The first 8 rows are patterns. Each new row is the sum of 2 different patterns, raised or lowered, with some noise. Before adding, each is slid sideways (what falls off one end comes back at the other) and multiplied by a number that may be negative. Names go in the order of the patterns.
Some rows, each with the names of its patterns after it:
17 -1 -11 -5 7 1 13 -11 -12 2 -2 -6 3 -3 19 1 -2 6 -2 1 -3 5 -1 -7 2 2 -6 -3 -1 -2 1 0 -4 -1 7 -11 -6 -13 -7 => tizok
5 0 3 3 9 1 0 5 -9 10 12 5 -19 2 10 9 0 1 -5 -3 6 -19 -2 7 -11 15 2 0 12 0 -13 1 2 6 -1 -1 5 0 -2 => sedod
1 -9 4 0 -5 1 5 -2 -1 7 7 3 0 8 4 3 2 13 0 18 -13 2 -11 1 -6 -18 -5 12 1 8 13 7 -6 -1 -19 3 -19 3 5 => supa
5 -7 -19 -2 12 -1 -5 12 0 -1 0 8 1 4 9 1 -3 -1 -2 0 -6 0 -9 19 5 -8 2 -1 -5 0 8 1 -15 -5 3 6 3 5 3 => nifi
-15 -1 -3 -2 19 11 -7 -1 6 1 4 -2 2 -4 7 -2 -9 17 -2 -3 1 0 0 -4 5 -19 -10 -1 9 -2 0 -19 4 -3 0 6 -7 -3 1 => Dozin
-1 -1 9 2 8 -10 0 -3 5 12 -5 5 -4 -6 -1 -1 7 -13 6 5 -1 -6 -4 -6 -11 1 -14 0 -1 0 -9 -1 -4 2 -16 -2 -7 0 7 => dev
9 -8 1 1 -12 -2 -16 9 5 -4 -3 1 12 1 2 6 4 2 11 19 1 8 13 -6 -2 3 0 -3 -1 -2 6 6 -15 1 2 2 18 5 4 => kez
0 12 0 0 1 -6 -4 14 -2 5 3 -5 5 -9 9 -2 5 -5 6 -1 -5 -11 2 -1 6 -6 2 4 2 -2 2 1 2 -1 -9 16 -4 0 19 => lemi

New rows, each followed by the names of its patterns:
3 23 -3 19 12 15 5 3 -3 2 11 2 7 10 13 3 9 8 13 -1 8 -3 22 14 10 23 19 20 18 1 11 3 12 32 4 19 9 2 13 => dev lemi
-12 -24 -12 -25 -8 -4 -14 -18 -1 -12 -16 -4 -3 -11 -9 -5 -4 -4 -9 -10 2 -2 3 6 -24 5 -12 -5 -25 -11 -27 -16 -4 -1 -8 2 -1 -2 -32 => tizok supa
10 20 0 6 14 16 4 8 2 16 11 -5 7 10 7 18 9 11 20 -9 12 9 -14 6 -11 13 11 5 10 11 5 11 5 10 14 5 21 12 10 => kez lemi
0 -6 -7 4 -2 0 -2 -9 9 -14 17 -22 -2 -22 -2 -14 -29 -20 7 -7 5 1 1 -10 -7 -28 -3 -25 -3 -4 -14 -5 -7 -8 2 -7 7 -10 -9 => supa lemi
11 -15 10 8 15 9 1 -1 12 -8 2 2 6 21 15 -2 6 19 -7 14 5 -9 2 2 5 -1 20 9 7 -5 9 2 1 14 -14 5 -3 16 1 => Dozin lemi
8 2 2 2 13 6 3 4 -1 7 12 3 2 5 25 1 8 -4 4 8 17 14 7 32 8 12 17 -4 7 14 -2 11 17 19 7 8 9 3 5 => sedod dev
-9 -2 -8 -13 -8 -19 4 6 -16 -3 -7 -15 -4 -8 -1 -21 -10 -10 0 -6 -8 -14 -3 -14 -20 -13 2 -6 -11 -1 -7 -8 -7 -4 -13 6 -4 -8 3 => nifi lemi
8 16 -1 -2 -4 5 10 -1 9 3 -7 7 -5 3 -6 2 -4 0 -3 -5 -10 -7 0 -8 7 1 13 2 4 16 5 -6 0 -12 4 -8 6 18 16 => supa lemi
-2 -3 -18 2 -16 -5 -21 -18 -3 -21 -9 -19 -14 -20 -22 -22 -24 -22 -42 -13 -21 -25 -16 -12 -20 -11 -25 -14 -19 -18 -12 -1 -15 -6 -13 -21 -27 -16 -24 => dev kez
7 18 12 -9 12 11 5 7 7 16 8 16 18 10 0 21 11 27 10 6 8 3 6 9 -4 27 12 7 7 -8 7 15 10 7 10 6 17 18 12 => Dozin kez
-2 2 6 -6 17 -13 10 3 12 -5 8 9 19 -7 7 -3 13 12 2 6 17 7 14 -3 8 13 -3 21 4 -6 4 -8 6 7 12 3 16 -2 10 => dev lemi
7 12 -11 10 16 9 28 17 4 10 14 11 16 6 13 5 16 4 2 28 6 14 6 3 8 19 14 -14 -4 10 19 12 13 -12 26 8 7 24 -5 => sedod Dozin
13 16 9 11 0 -13 -15 21 12 -1 4 5 18 6 13 5 12 18 -1 24 11 13 17 4 10 6 26 15 8 -2 14 12 15 5 12 9 15 17 13 => Dozin kez
5 -2 3 -7 -12 -4 5 -1 -16 14 6 -1 -21 4 5 7 3 -2 -11 -8 -1 -21 -11 2 -20 24 2 -11 8 -5 -19 -3 4 2 -17 -9 3 1 -3 => sedod nifi
3 0 5 1 -7 6 2 -8 17 -3 -1 10 -14 5 -2 -12 -17 -19 0 10 -1 7 -13 -9 1 -4 5 -1 -5 11 -21 3 -6 5 13 12 -1 11 5 => Dozin lemi
-9 5 -6 29 5 5 5 -8 9 -3 12 9 -1 6 -1 10 -3 -1 3 10 8 7 13 10 7 -1 -5 -1 26 3 -1 -2 24 7 22 -5 -12 7 3 => tizok dev
-7 -13 -8 -2 -8 4 -21 -22 1 -13 -8 0 -11 -8 -14 6 -6 -6 -16 -10 -8 -3 -13 -1 5 -2 -18 -9 -4 -15 -8 -7 -9 -12 -2 -22 -12 -8 -18 => nifi lemi
9 3 -9 -4 7 -14 -9 -10 3 -11 -5 -11 -11 -4 -20 -16 -10 -15 11 -7 -5 -7 -26 -5 -13 -16 -7 -21 -3 -12 -3 -17 -13 -1 -5 -5 0 1 -10 => dev kez
-1 6 8 -10 3 5 15 4 2 19 -14 -2 -2 4 -9 -1 1 14 3 -14 -5 6 -1 11 2 4 5 -9 -3 2 -4 -17 -12 7 -14 -6 -15 0 10 => kez lemi
-12 -7 -17 -7 -26 -6 -7 -11 -6 -5 1 -9 -15 -13 -7 -10 2 -8 5 -14 -12 -13 -5 -4 -22 -6 -3 -11 -14 -14 -13 -10 -20 -16 -8 -25 -9 -26 -9 => dev lemi
1 14 11 1 -7 4 -2 4 8 4 -7 9 -4 3 -2 0 14 4 0 -7 8 4 7 -3 5 -2 11 -9 -4 12 2 7 4 4 11 2 14 -18 -4 => Dozin dev
-5 -13 1 -21 10 -32 -10 2 -4 -17 2 -6 6 -2 0 -1 -6 4 1 3 -4 -1 2 1 -7 6 -4 12 -16 -2 -17 -4 -3 -30 -12 -1 -8 18 8 => tizok supa
-8 8 -8 18 5 -10 -7 15 4 23 12 12 -1 -2 -8 8 -13 17 8 7 -3 -6 -4 4 5 4 1 0 10 8 9 -1 11 13 -6 7 16 3 18 => supa Dozin
1 5 15 1 15 13 3 7 11 7 9 8 20 11 0 8 18 8 18 4 9 2 10 -4 10 -4 18 12 19 2 -1 8 8 11 9 7 10 1 18 => dev lemi
26 2 10 6 1 3 6 6 4 -6 16 5 2 -1 -4 1 3 -5 -3 -6 16 -7 -1 -12 -13 19 -4 -4 2 8 4 8 2 -13 -1 1 1 7 4 => tizok dev
-7 2 -6 -12 -12 -22 -11 -24 1 -19 -6 -15 -6 -9 -13 -5 -8 6 -2 -2 -10 -4 -8 14 -8 -4 -7 -3 -3 9 -22 5 -18 -6 -13 -41 -22 8 -8 => supa Dozin
-16 -22 -16 -2 -21 -7 -21 -8 4 -3 -12 -22 -12 -14 -23 -14 -3 -1 -8 -13 -13 -10 -20 -8 -11 -10 -23 -7 -13 -22 -25 -12 -16 -7 -18 -15 -10 -6 -23 => tizok lemi
4 -8 8 13 -6 -2 -4 -11 -2 6 7 13 2 25 -13 1 4 9 -1 3 11 -1 14 13 5 -10 0 0 18 -6 2 1 -3 -2 4 -12 26 2 14 => supa Dozin
20 -2 3 25 6 11 10 2 19 6 3 7 14 5 30 12 7 7 3 8 15 -7 9 -2 18 11 6 6 12 19 2 25 10 12 27 19 37 10 16 => kez lemi
16 4 -4 0 15 30 5 17 -8 8 8 10 22 -7 14 17 -1 5 5 3 15 21 -9 10 15 11 6 9 8 11 0 8 -3 24 17 7 12 21 13 => Dozin dev
-11 0 16 0 4 7 -5 -2 2 -5 -3 -14 11 7 -4 -2 0 10 4 2 1 10 5 17 21 -10 8 18 -1 -7 2 -8 5 7 -3 7 9 -14 3 => tizok kez
-25 -1 -7 -6 -20 -16 -1 6 -8 -10 -11 -7 1 12 -6 -5 16 -13 -16 2 -19 -14 -10 -19 -4 6 -24 -10 -12 -7 9 -8 -6 1 -20 -9 -10 -22 -16 => sedod kez
1 2 4 4 -8 8 6 -2 8 6 2 5 3 7 1 16 5 11 6 4 1 -7 9 4 -12 8 7 9 17 11 20 3 -3 -6 7 14 -4 1 13 => nifi kez
-6 -9 4 -6 -9 0 2 -2 6 10 1 2 12 -23 -10 6 -6 -5 0 -6 -6 0 -2 1 -6 -8 5 -5 -4 -2 -4 12 -2 -21 -4 -11 -7 0 -6 => nifi kez
4 20 15 -9 4 -15 -6 -4 9 9 18 0 23 -8 0 1 12 12 11 5 3 3 7 8 -3 0 -1 8 -4 -5 12 1 -10 4 -13 17 0 17 -9 => supa Dozin
-7 -10 -3 -18 -11 -7 -25 -11 -9 -11 -12 2 -1 -13 -17 -4 -12 1 -8 -6 -9 -13 -7 -9 -8 1 -15 -1 -5 -15 -13 -17 -9 -7 -7 -18 -10 -21 1 => tizok Dozin
7 11 18 12 8 15 8 14 27 24 8 8 13 7 20 10 13 16 1 19 18 12 24 13 15 15 -7 -5 30 8 6 26 8 22 10 15 6 8 17 => Dozin lemi
-1 4 5 6 -3 2 3 -2 -3 0 1 -3 5 -10 4 -8 -10 -12 8 1 13 2 11 20 -2 -6 -1 -6 -6 -6 14 -2 20 -2 23 -3 -1 5 18 => supa lemi
-8 -1 18 1 13 -11 -3 5 0 -1 -9 -5 -2 -7 -5 -7 -10 -16 -3 -1 -17 -2 -1 9 -1 -4 -4 2 -6 -2 15 -4 11 0 -20 3 -13 -8 7 => sedod kez
-6 4 -12 -11 -4 -5 -2 -21 2 -23 -14 -22 -11 -25 -42 -15 -7 -21 1 2 -7 -15 -9 -25 -6 -30 -14 7 -11 -19 -8 -26 -19 -13 -14 -5 -12 -5 5 => supa kez
-4 4 13 -3 10 -11 6 8 -4 -23 10 4 9 -2 -6 -4 -13 9 -21 -1 -1 -8 10 -5 -12 9 -4 -10 -7 0 6 -2 -6 2 -2 -3 1 -10 12 => sedod lemi
-8 3 10 -14 4 10 1 -6 8 1 -6 3 4 3 8 4 1 12 16 -5 3 -5 2 13 12 -4 -7 -11 27 19 -3 -1 5 -5 3 -21 7 23 -1 => tizok nifi
15 5 8 8 5 10 24 20 4 14 4 4 5 10 13 26 7 10 10 18 -2 2 9 8 -6 5 -3 8 6 12 5 0 11 8 11 19 -8 4 9 => nifi dev
7 1 12 17 19 2 0 2 7 3 3 9 33 8 -1 6 5 -5 6 -1 4 -8 11 0 -1 1 -1 9 3 8 14 5 13 -17 8 8 0 6 12 => nifi dev
-1 0 -2 -11 -4 -2 -7 13 4 4 10 7 -7 9 -15 0 8 -1 5 6 0 -2 1 16 8 4 -3 -2 0 -7 3 15 21 -9 -8 9 11 -10 2 => sedod nifi
1 -2 10 -17 -6 -18 4 -5 -1 -9 2 -7 -6 -4 -3 -4 -1 5 5 2 2 5 7 -11 -3 14 -3 14 -10 0 -16 -2 3 -14 -8 5 -3 2 8 => supa nifi
5 -4 12 7 5 22 15 10 15 -1 11 14 9 28 11 18 17 -5 22 9 -4 8 -6 17 11 8 -8 3 20 17 10 15 -1 14 17 28 15 13 20 => Dozin kez
1 -1 -4 0 -6 -7 7 2 -6 -5 -4 -8 -5 0 -4 10 -10 -17 13 2 -19 -5 4 0 3 -11 -14 -7 -4 -4 2 -2 14 5 -4 10 -19 -5 3 => tizok nifi
25 8 27 20 7 1 26 9 32 10 10 16 -2 25 12 14 19 17 13 9 -14 4 16 17 1 12 12 14 8 17 6 14 18 -11 27 10 10 28 12 => Dozin lemi
1 4 11 5 -3 14 12 26 -3 -7 7 -2 10 -12 4 -7 16 23 7 -6 14 -2 5 -9 -1 16 -8 9 1 13 -5 7 16 13 2 12 3 11 7 => tizok lemi
8 -4 -11 13 -15 20 0 11 0 3 15 14 -12 3 -5 -14 -2 0 8 18 1 15 2 -4 -3 3 -1 1 9 -4 -3 6 3 -7 -4 -1 2 -7 -8 => supa lemi
-6 2 12 2 -1 8 4 8 10 -9 4 8 5 9 17 11 21 3 -12 6 4 6 -15 9 -5 10 11 2 14 9 3 10 -12 3 13 13 5 8 15 => tizok kez
3 -4 -14 0 -16 0 5 -7 -5 -1 13 -2 -3 5 -11 7 15 14 -22 4 15 0 -7 -1 -9 -9 1 -24 -2 7 -26 11 -2 -3 21 0 -14 2 -8 => sedod kez
-4 2 12 -3 -4 3 -6 -6 -3 -11 -4 -20 4 -10 5 -5 8 6 4 14 7 -7 0 1 2 -5 9 9 9 -5 15 -3 -6 -2 5 0 4 -7 -1 => supa kez
11 -13 7 13 13 2 7 -4 16 15 -17 5 11 -7 20 13 6 6 2 -4 10 10 14 7 9 5 -7 3 18 5 5 16 12 6 6 15 -2 17 23 => sedod nifi
-3 6 -8 -13 -11 -19 -20 5 -22 -3 -7 -12 -11 -16 -4 -7 -18 -15 -9 -9 -6 -18 -7 -1 -2 -6 -16 -5 -9 -6 4 -11 -2 -13 -20 4 -12 -2 -3 => dev lemi
2 -4 15 5 8 -2 -1 -6 -7 7 17 4 6 -14 19 -1 1 10 5 6 12 3 4 14 4 21 14 7 5 13 4 21 6 13 2 5 5 -1 11 => Dozin dev
19 15 12 0 4 13 16 -5 10 3 5 31 5 1 13 7 20 13 7 19 5 6 8 2 29 7 6 13 9 7 9 14 -7 2 14 18 7 12 -15 => sedod Dozin
-21 -9 4 -7 -16 -13 -14 -16 -15 -9 -8 15 -21 -23 -20 -9 -28 -25 -16 -5 -19 -9 -9 -16 -18 -12 -25 -9 -25 -5 -11 -5 -36 -15 -6 -18 -12 -6 -15 => supa nifi
8 -9 15 8 9 0 21 2 8 12 23 7 12 9 15 5 3 5 10 2 7 0 22 19 -12 14 8 -13 8 2 9 -2 4 16 15 -3 14 5 9 => nifi lemi
-7 -6 -21 -2 -11 -17 -15 -4 -11 -7 -8 -3 -4 -8 -5 -6 -7 -6 -1 -15 15 -23 -8 -5 -9 -6 -24 -14 1 -13 -6 10 -5 -10 -9 -28 -4 -30 -1 => supa lemi
24 22 15 14 2 21 16 -5 25 21 10 28 15 14 21 11 10 12 18 21 9 16 12 20 10 21 10 20 15 18 7 15 17 8 18 26 22 -5 14 => sedod lemi
-25 -11 -14 3 -7 -17 -14 -11 0 -12 -3 9 -4 -15 2 12 -16 -1 3 -14 -16 -6 -11 -17 -10 -8 -3 -2 -22 -4 -8 -2 -5 -8 0 -2 -15 -5 -8 => nifi kez
1 -17 -7 -12 -22 -26 -8 -9 -29 3 0 -10 -11 -7 -10 -13 -11 -23 8 -9 -9 -15 -24 -14 -8 -28 -1 -13 -8 10 -6 8 -8 -9 4 -11 -8 -21 -4 => dev kez
-15 -21 -29 -7 -19 -21 -10 0 -14 -7 -10 -17 -11 -17 -25 -1 -20 -7 -14 -26 -21 -24 -17 -10 -11 -10 -3 -10 -5 -11 -21 -13 -9 -10 -21 -9 -7 -19 -6 => dev kez
5 -14 7 7 5 -7 10 -10 -7 4 15 0 3 -4 12 5 4 14 2 5 6 5 3 17 -9 18 2 -1 -2 -8 0 17 3 12 12 14 -2 -3 -1 => supa Dozin
7 9 11 -9 9 9 4 0 9 -1 -1 5 9 2 9 9 10 16 8 -20 -1 33 5 1 6 8 -1 12 25 9 21 4 -1 13 -7 2 15 16 10 => sedod nifi
17 -3 -18 4 -3 -1 -5 -6 -13 -11 -3 -20 -4 -11 -16 8 -4 5 7 -4 -12 -13 -5 -1 -16 -9 -14 -1 -5 -6 -10 -4 3 1 -5 -3 -1 -15 9 => sedod kez
-17 -4 -12 -11 1 0 -5 2 -1 -3 0 -16 -2 18 -2 -20 -4 -12 -2 -7 -11 0 -7 -1 -8 -4 15 -19 3 1 -1 3 -14 -14 -6 -8 -3 -6 -14 => sedod kez
-6 -4 -9 -19 -6 -12 -10 5 -7 -5 -2 -18 -9 -1 -26 -15 -32 -7 9 -13 -20 -12 7 -6 4 -13 -16 -6 -2 1 -6 -4 17 -11 -12 -2 -10 -10 -11 => tizok kez
1 -8 -6 -13 -6 -5 -14 -26 6 -11 -5 -14 -7 -5 -10 -7 -21 -15 -8 -3 -19 7 -27 -6 7 -9 7 -13 -11 -7 -26 -13 3 -13 10 1 -18 -5 -13 => Dozin lemi
-1 -22 7 3 3 -5 -18 -17 -4 0 -25 -8 -3 -13 5 -1 -10 5 1 -28 -4 -3 -2 -7 -7 1 -9 6 5 -4 -10 -3 1 8 -8 0 -13 -3 8 => sedod Dozin
